The rows are grouped in 4 different ways at once. Each group adds its own fixed numbers to the row, and there is some noise. The rows also spread widely along 12 directions, which tell nothing about the answers.
Some rows, each with its group in each grouping after it:
[ 16.4   3.1  18.2  -0.6  -8.0  -0.5  13.8  15.1   7.3   8.6  16.5  -5.0
  11.3   2.3 -13.3  -5.8   8.8  25.1  -0.7   2.8 -23.6] -> B mamav J910 J327
[ -3.2   1.3  39.8  22.7 -21.3  41.3 -14.6  -3.6 -35.3 -14.9   4.3  -4.0
  -7.5   8.1 -19.0  -7.4  -9.2  20.9  -6.3  22.8 -29.1] -> H Gete J910 J534
[ 16.9  16.5   4.2 -16.4 -26.9 -11.7  17.7  12.8  -9.0  32.1  31.5  29.2
   3.9  22.9  -0.8  11.3   6.4   5.5  16.1 -10.7 -22.8] -> B padu J314 J54
[  8.3  24.9   6.6  -5.5 -48.8 -18.7  19.6   5.5 -23.8   0.5  18.0  29.3
 -26.4  -7.5 -15.6 -20.8  -0.1 -11.2  -4.7  -3.3  -4.9] -> E mamav J219 J423
[  4.7 -16.3 -23.4 -18.0  14.8   4.3  31.1  15.4  -5.5  -5.2  15.0   5.3
  23.4  17.3   4.2  -2.5  10.4 -24.5  -8.6  -2.2 -18.5] -> E Gete J314 J327
[ -1.7  15.4  16.7   0.1 -13.6  -6.0  30.0   1.3 -26.7 -15.6  15.4   5.4
  16.3  11.2  -5.2  -3.7   7.4  16.8   0.4  15.5  -6.1] -> H turu J600 J423
[-17.9  -8.7   3.6  -6.0   5.0  41.9 -20.2   2.1   4.3  18.0   6.7   2.7
 -23.6  -7.7  15.6 -17.8  13.0 -32.3  18.7  10.7  -3.5] -> B turu J36 J54
[ 16.3   5.2   1.6  -9.6 -13.2   6.2   5.4  -5.6   3.8  20.1   8.8   4.7
 -33.2  -7.6   2.5  -8.8  -9.8  -9.2  13.8  21.4 -15.0] -> E novos J36 J534
[  3.4   0.5   0.6 -11.6   3.6  27.3  15.4 -20.5   6.7 -16.3   8.7  13.9
   4.3  22.6  -2.8   6.6  -2.9   9.9  22.9  20.4  -2.5] -> E novos J219 J423
[  5.4  14.8   6.7   5.9 -22.9 -13.0   7.4  -8.3 -13.2  22.7   8.5   4.3
 -35.5   5.0  -3.6  -4.8  -1.1  14.8  14.5  23.1 -10.9] -> H padu J600 J54
[ 25.2  10.9  18.3  -8.4  -7.8   5.9  11.5  -1.5 -10.0  10.5   9.8   5.4
 -11.4  -3.2  -4.0  -9.0   1.8   3.5   4.1  21.6 -25.6] -> H novos J600 J423
[ 15.1   5.0  -2.1  -4.5  -8.1 -25.4   7.5  -7.8   8.2   5.6  14.8  15.1
 -13.8  -6.5 -23.0 -10.0   3.5   7.2 -10.5   3.9 -10.9] -> H turu J314 J54
[ 15.8  -5.6  -0.8  -1.7  11.7  18.6  -8.1   5.1  17.7  16.7   5.1   9.7
   4.5   1.8 -11.7 -15.4  13.3  19.9  13.2   5.6 -28.4] -> H Gete J219 J534
[  4.3  10.6  30.3  -9.0  -3.4   2.9   2.1   2.3  -0.3  27.3  32.9   3.7
   3.6  -6.0   3.4   6.7  14.8   8.8   7.0   4.9 -11.2] -> B turu J314 J534
[  6.2  -5.1 -14.1  -6.7 -20.8  -9.4   6.6   9.2 -13.0   8.2  12.4  15.9
 -22.9   9.6 -15.7  -4.6  -5.5 -17.3 -13.2  -0.4  -8.1] -> H padu J600 J534
[  4.9  -2.5  -5.2 -12.8 -13.5  23.3   7.6  -1.8  15.0 -31.2   2.2  17.7
  -9.9 -14.8 -18.2 -28.2   5.5 -22.3 -16.0  -4.2  -6.1] -> E mamav J36 J423
[-21.3 -10.9  15.5  10.4   9.2   6.4 -10.4  11.9   0.3  12.3  17.5 -15.0
   5.0  -7.9  -3.4  -5.8  14.7   6.6  -3.0   5.8  -1.3] -> B Gete J36 J534
[-23.3  -8.6  -2.8  13.1  -7.4   3.7  33.1 -12.8 -13.9 -13.6   3.7 -18.9
  -8.6  31.8   9.9   9.4  20.3  15.4   7.7  11.3  -7.6] -> H mamav J910 J534
[-17.5 -24.6  -7.9   6.5   0.5  16.0 -23.4   3.7 -14.4   3.5   6.9   5.7
  -9.4  14.9 -22.9   3.6  -9.0  -9.2 -11.0   9.4  -5.2] -> E padu J600 J327
[  8.2  -3.8 -10.9  -2.9  -8.7  -0.8  21.4  -4.4  11.2   3.6  10.3   5.7
  -3.7  30.8 -11.1   8.8   7.6  25.1  16.0  -2.4 -18.5] -> E mamav J219 J54
[ 17.3  -8.8  -0.8 -11.0 -10.6 -13.8  35.6  -9.2   2.7  -2.9  20.5  -6.4
 -14.3  28.7 -11.6  20.2  -1.4  -0.9  -9.3  -3.1 -14.4] -> B novos J219 J423
[ 20.1   2.3   5.6  -9.3   0.0  -3.4   9.0   5.0  16.3   0.2  19.1  11.0
  10.3   8.3 -23.8   2.6  -7.7  23.4   3.4   5.3  -3.5] -> B novos J219 J534
[ 11.9 -22.7 -11.6  -3.6 -10.0  -8.0 -13.1  -2.4   4.6  24.1  11.3  14.7
 -22.9  21.2 -30.3  10.0  -0.8  -1.6 -14.4 -12.5 -31.7] -> H novos J314 J327
[-13.4  -1.6  13.2   4.6  -7.1  -9.1  -0.5   3.4 -12.7   5.3  24.9  16.7
   9.1  -2.8 -18.2  -4.3  26.1  -1.5 -12.9 -12.2 -11.0] -> E Gete J219 J423
[  1.3  -7.4  -4.8  -0.2  -3.6  -3.9  33.1  -4.8 -14.9 -17.0   5.0   7.2
   6.2  25.2 -10.1  -0.6  22.3  -0.1 -15.5  -8.2 -31.4] -> H novos J314 J327
[ -1.8   1.7   5.2  -6.2  -4.5  17.0   6.2 -14.7  -6.1  -5.6  17.2  14.5
  -0.6  15.2  -6.2   6.7   1.2   1.0   9.0  10.5   0.1] -> B turu J219 J534
[  5.9  -2.5   9.5   2.3  13.0   8.1   7.8 -37.6 -14.0  -8.0   6.7  10.7
  -0.2   8.1  -8.1   5.1  25.4   2.1  -5.7  17.5 -24.4] -> H mamav J219 J423
[ -9.8 -18.9  18.0  -0.3   0.2  18.8 -15.7  11.8   5.8   0.2  24.7   1.8
   2.3   2.5 -25.0   1.6   4.0   0.6 -15.0  -9.1  -6.3] -> E Gete J219 J327
[ -7.0 -15.4  -5.7  -4.4  -3.3 -15.4  23.3 -12.8 -12.7 -12.4  17.8  -3.0
 -20.9  11.7  -9.4  12.9   6.3 -22.8 -22.7   4.0  -0.5] -> E novos J600 J54
[ -2.0  -8.3 -17.9  -3.4  -5.6  -4.3  23.8 -15.2   5.4   2.3   9.3  13.0
   1.2  21.3  -4.7   3.8  29.1   3.3   1.7 -13.1 -28.8] -> E Gete J314 J423
[ 11.3  10.9  18.1   8.8  -0.3   9.7   8.3   5.2  -5.5 -13.4   1.1   0.2
  11.8   1.4 -18.2 -16.6  -5.4  36.3   1.9  21.1 -18.7] -> H novos J314 J534
[ -6.3 -11.2  -5.5  -2.2 -21.2  -2.8  18.7 -10.6  -4.4   0.2  18.4   6.5
 -16.3  36.1 -13.5  20.1   5.6   2.2  -2.1 -11.1 -13.2] -> E padu J219 J423

New rows, each followed by its group in each grouping:
[  2.8   6.0 -14.0 -29.7  -6.9  15.9  32.2   0.2  14.0   5.0  15.8  16.2
  -8.0  20.8  21.9   3.3   0.9 -14.2  31.8  12.9  12.7] -> B novos J600 J327
[ -5.7 -17.0 -12.1  10.1 -12.6  -5.9   2.4   2.1   9.4   0.8   6.0  -3.6
 -17.8  12.1 -21.6  -4.2   3.5   5.9 -13.4  -6.7 -10.7] -> B padu J910 J534
[ -7.3  -7.0  -7.4  -1.4 -14.9  -8.8  -4.0 -18.7  19.1  11.3  14.8   5.6
 -34.6  15.7 -12.7  13.1 -17.4  15.7  16.4  19.4  18.4] -> H novos J910 J534
[ -7.9  -3.3   5.3   3.0  -6.3  -8.3 -15.2  -1.0 -10.3   7.1  19.9  11.0
 -17.2  -4.5 -24.0  -3.9 -11.3  -4.3  -6.1  13.0   8.8] -> E turu J219 J54
[  4.1  17.1  20.9   8.6 -20.8  -3.1  18.7 -15.9 -14.0   1.6   7.3  -0.6
 -30.1 -10.0  -1.4 -13.3  13.6   4.9  -3.9  11.4 -17.8] -> B novos J314 J534
[ -5.2 -17.3  -8.8  -0.6  -5.5   6.0  14.4   9.8   8.8 -17.5   1.0   6.4
  -3.6  11.4 -20.4 -16.5  22.9  -6.2 -23.1 -22.9 -23.5] -> H novos J314 J327
[ 29.0  -1.6  -0.6 -24.5   8.7  36.1  15.2  -6.6  38.4   0.2   8.2  12.1
  -5.4  12.2   1.0  -4.8   3.6  10.0  24.7   9.2 -17.0] -> H novos J219 J534
[-17.3  -7.7  11.8   7.0  -4.7  14.3  -3.6  -1.1   2.7  12.3  11.1  -1.4
 -11.4  14.2  -4.6  -0.9  21.1   8.4  11.1  -5.1 -11.1] -> B novos J219 J423
[-12.9   9.5  24.7  -4.9 -15.9  38.2  -3.4  17.2   1.2  14.9  17.9   6.4
  -0.2  -2.7  10.3 -16.8  17.2   7.3  23.1  -1.1 -15.1] -> E Gete J314 J423
[  3.2 -16.4  -4.4  -1.5  -3.8  14.2   6.1   4.0   5.6 -12.2   6.5   7.7
  12.8  26.4 -22.6   1.8   6.1  10.4  -8.2  -9.1 -26.9] -> H padu J36 J423
[ 18.7  -0.9  18.0  -5.9  -8.6 -14.4  17.8 -10.7  -2.8 -10.4  24.0  -4.9
 -12.3  -2.3 -21.5   9.1  -2.2   4.2 -30.9   6.7 -11.8] -> H mamav J314 J534
[-20.3  -4.5  -2.5   8.4  16.0  21.4  -0.7  -9.2   0.2 -18.5   2.4  16.4
  24.9   4.1  -8.2 -16.0  28.4  14.5   2.4   3.9  -8.3] -> H Gete J314 J534
[  0.9  -8.7  -8.3  -3.2 -13.9  -4.6  21.9  -5.8  -0.4  11.1  16.3   0.5
 -21.8  25.2  -1.9  10.9  13.9  -5.6  -1.3 -11.2 -15.7] -> B padu J219 J534
[ 10.4   5.7   5.2 -13.8 -13.4  31.3  -4.3   9.9  34.2 -14.2   8.1  19.5
  -5.8  -7.6 -20.8 -22.4 -13.9  15.8   9.7   1.6   0.6] -> E novos J314 J534
[  7.0 -11.3  -7.8  -7.1 -11.4   1.1 -11.6 -32.1   4.0   2.4  13.4  22.5
 -29.5  12.7 -21.0  12.3 -14.6 -10.3  -3.9  17.1  -2.0] -> H padu J910 J423
[  9.8  13.0  25.9   4.0 -16.8 -12.6  15.5  25.6 -21.6   5.7  16.3  -2.3
   5.7  -1.0 -12.8 -13.2  -5.8  16.5  -3.3  13.5 -15.8] -> H novos J36 J327
[  7.4  -4.8  15.1   3.2 -15.8  -9.6   8.3 -11.8 -11.4  -6.8  22.0   8.2
   4.8  16.1 -29.3  18.6  -3.6  19.2 -15.2   6.6 -16.5] -> E mamav J910 J327
[-12.6   8.3  -6.3  20.3 -34.2 -17.4 -10.6  14.1 -42.9  14.7   4.8  31.2
  -5.5  16.7 -28.1 -17.4   2.7  13.5   2.6  -4.8 -15.9] -> H turu J219 J534
[ 11.3  -4.0  -2.5  -4.2  -7.9 -12.3  13.9   5.5  12.5  -7.7  15.1  16.3
   4.9  15.1 -32.6  -3.3   4.5  18.8 -12.9 -10.7 -12.1] -> H padu J219 J327
[  8.6  -4.7   3.1  -2.0  -8.3  16.9   3.4  -9.6 -22.0   5.5  13.2  13.3
  -3.8  31.7 -11.0  17.5 -13.4   7.2  12.2  16.1 -19.9] -> E novos J219 J534
[ -4.5  -0.1  -7.7   3.5 -18.2  -9.8  25.7   3.4   5.4   0.0   0.8  -0.2
 -20.5   5.9  -8.5 -15.9  15.8  10.8   1.9  -2.3 -13.6] -> E novos J600 J327
[-14.3   9.7  23.1   1.6 -19.8 -15.2  -8.6  16.8   2.1   6.9  24.9  10.3
  -0.4  -4.6 -24.3  -4.8  -4.0  27.9   2.9   6.0  20.6] -> H novos J600 J423
[ -3.0   8.3  -3.3 -11.9 -21.6  24.0  -6.6  -7.0  16.0   3.4  11.5  34.7
 -13.3  17.2  -8.2  -3.4  -1.8   7.7  28.0  -1.9   2.2] -> B novos J314 J54
[ 18.0   4.4  -2.3  -4.3   2.7   3.1   4.1  -4.2  12.5  -1.8   1.6  10.5
  -5.5  -5.0 -16.9 -20.5  -4.3  12.1  -1.2  18.8 -14.0] -> H padu J314 J327
[  0.1  -8.7   6.2   3.7   0.9   9.9  18.0  -7.9   0.5 -13.7   7.7 -10.2
  -7.2  31.9 -12.1  10.6  -3.7  22.8   7.7  13.0  -9.0] -> H novos J219 J54
[ 10.2 -12.9 -14.1 -23.6   6.5  -2.4  14.2  -0.8  -0.1   2.7  27.1  24.3
  14.2  20.3  -8.2  19.9  -0.5 -16.2  -6.1  -2.3  -9.0] -> E novos J314 J534
[ 15.5  -3.7  -6.5  -9.3 -23.4  15.4  33.6  -5.0  13.6   1.9   6.5  -4.4
 -28.7  24.0   1.5   2.3   7.5   5.3   3.2  -9.9 -36.5] -> E padu J314 J534
[  2.2 -15.1   5.6 -14.2  -2.7  13.7  28.3  11.0  15.3 -19.9  13.3  -9.9
 -18.7   2.9  -4.6  -9.8  22.2 -23.1 -22.9 -15.0 -12.9] -> H novos J600 J54
[-24.6 -15.7 -33.4  -4.3  -6.2  15.4  13.5  16.0   0.4   1.9  -0.4  10.9
  -0.2  26.9   3.2 -11.7  16.6  -8.2  17.1  -7.8  -4.9] -> E turu J600 J327
[-10.3 -23.7  29.0  -5.3  18.8  15.7   3.2 -13.6  31.4   3.1  32.3 -21.1
 -10.0   9.3  -5.1  26.4  27.2   9.1 -13.2  -8.1  -3.8] -> H padu J219 J534
[ 13.2   1.4  12.9 -15.5  -6.2  21.1  27.4 -10.0  17.7  -1.8  21.8  -3.1
 -10.2  11.6   5.9   8.2   9.4   6.0   8.8   3.3 -21.1] -> E Gete J314 J54
[ 11.4   1.4   5.2  -5.4 -15.0   4.4  21.4   3.9  22.3   0.3  12.1   1.6
   1.6  22.3 -11.5   3.0  -1.5  33.2  16.2   2.2 -13.1] -> B novos J910 J327
[ 25.2   8.4  23.1  -5.3 -13.2   4.5  24.3  14.6 -20.5 -14.3  20.8  -3.9
   9.8   7.4 -16.4  -0.8 -10.5   5.0 -17.3   8.6 -16.0] -> B mamav J219 J534
[ 30.7   7.5 -25.4  -6.9 -10.3  12.5  18.3 -33.4  -3.9   3.0 -11.7  29.6
 -23.9  10.3   1.0 -14.6   8.5  -6.6  16.1  23.4 -38.4] -> H mamav J910 J534
[-11.8  -1.3 -15.9  12.5 -13.4   3.1   1.1 -11.3 -25.4  -9.9  -3.5  13.6
 -12.0  16.3 -14.9  -6.8  -4.9   0.8  -1.6  16.5  -0.8] -> B padu J600 J534
[ -1.3   7.7  33.8   1.9 -22.7   5.1   4.6  -6.5  -0.3  -0.8  19.5  -5.8
 -40.4  -9.2 -11.3  -5.7  -1.2   4.2  -6.8   9.0   2.4] -> H novos J219 J534
[  8.5  10.3  12.2  -4.2  -1.0  -1.7   2.9  -2.5  -2.2   9.9  16.3  15.6
   3.1 -13.1  -2.6 -10.8   5.9   1.3   6.4  19.1  -4.7] -> B novos J910 J534
[  7.9 -12.8 -30.7  -9.2 -15.5  16.0  32.4 -41.8  14.0 -27.0  -4.1  13.4
 -40.3  38.6  -8.6   9.4   2.7  -9.4   0.6  -0.6 -12.9] -> H padu J219 J534
[  5.4  12.5 -11.4  -7.5 -32.2 -18.3  14.5  13.7  20.2  -2.5  12.9  26.6
  -8.1   2.0 -25.0 -18.0  -0.7  15.7   1.3 -16.9   2.9] -> B novos J314 J534
[-25.1 -11.8 -11.7   7.6  -4.2   0.1   3.3  -5.2 -10.9   1.3   4.4   7.1
 -16.4  15.6  -4.3  -4.1  17.8  -8.0  -1.9  -3.1  -5.7] -> H novos J314 J534
[ -4.8  -1.1  21.1 -10.0  -0.2   7.3  33.4 -16.6  11.2 -14.2  21.0 -17.6
 -15.2   6.0  11.5  13.5   8.8   0.8   1.7  15.8   5.9] -> H novos J36 J534
[  1.2 -11.8  12.1   0.6 -12.5   2.3  -3.2   6.2  -5.5   9.1  22.5   3.6
  -4.1  13.0 -22.2   6.3   8.6  -0.3 -14.0 -14.1 -18.9] -> B Gete J219 J423
[ -8.3   9.3  -5.8  -1.6 -12.3  16.7   6.1 -16.0  -5.5   7.2   3.2  28.1
  -1.4  15.3   0.0  -6.4  17.9  15.1  28.9  11.4 -14.0] -> E turu J600 J327
[-19.2  10.2   2.8   5.8 -18.3  -0.2  21.9   8.7  -9.2   4.9  11.0  13.3
   8.6  11.9   3.4 -13.9  37.6  12.9   9.2 -16.2 -23.0] -> E padu J314 J423
[ 11.3   8.6  14.9  -1.3  -6.5  20.1   4.1 -29.7 -10.4   2.4   2.7   5.3
 -23.9   0.7   1.9  -2.9  -0.5   2.1  13.2  34.5 -17.8] -> H mamav J36 J327
[  0.5   2.2   6.8   0.9  -4.6  -9.6  27.6 -18.8   4.1 -18.8  10.9  10.1
   8.0   6.3 -13.1  -1.4  27.1  17.0  -8.3   2.9 -12.3] -> H mamav J910 J327
[  1.7 -15.8   4.5  -7.3   8.1  22.4  26.2  21.1  12.1 -31.6   9.0 -28.7
  -3.2   9.9  -6.6  -9.3 -14.4  -6.9 -13.4   8.3   8.9] -> B novos J219 J534
[ 18.8  10.0  -4.6 -10.1 -11.7  -0.6  -4.8  12.9   5.4   5.9   9.7  28.9
  -5.0  -8.5 -20.5 -24.2  -9.6  -4.1   1.4   4.1  -8.8] -> B novos J314 J54
[ 20.6   5.4  -2.9  -9.4  -5.7 -14.4  43.0   1.5   4.3  -0.4  15.4  -2.0
  -0.4  17.0  -3.8   3.6   2.3  16.4   6.6   7.1 -16.2] -> E novos J219 J534
[ -0.5   3.9   4.0   2.9 -21.8  13.0  16.7  -6.5 -12.4 -18.3   7.1   6.5
 -14.3  15.1 -12.3  -5.4   4.0   1.9  -3.9   0.2  -7.6] -> B mamav J219 J534
[-16.4   7.5  15.3   5.8 -10.1  -3.3 -10.1  21.9  11.1  19.6  12.0   6.0
 -12.6 -12.9 -10.1 -28.4  15.8  15.4  13.3  -0.9   5.5] -> H novos J219 J423
[-11.9   7.1   8.6   9.3 -22.6   4.3  -3.6   2.0   4.1   2.8   6.7  17.5
 -10.4   9.2 -21.2 -14.0  16.5  28.2   9.8  -7.4  -6.9] -> H mamav J219 J327
[ -0.8   8.9   6.7   6.5 -15.5  13.8  14.2  -0.7   7.9  -6.3  -0.8  -3.2
 -23.6  -7.8  -6.8 -30.4   7.2  13.2   8.1  10.3 -11.1] -> E Gete J219 J327
[ -3.6  -0.8  10.2  -0.3  -9.2   5.4  -4.7   8.1  -5.7  27.3  17.6  -2.3
 -15.4  -5.1   0.8  -8.0   5.5  -3.1   5.5   7.7 -16.2] -> E Gete J314 J423
[ -6.4 -13.9 -18.9  -5.3  17.1  13.9   5.8  -5.3  -6.6  -9.3   3.2  16.9
  11.4  14.4  -3.5  -6.8  23.2 -16.6  -4.5   0.4 -15.8] -> H mamav J314 J54
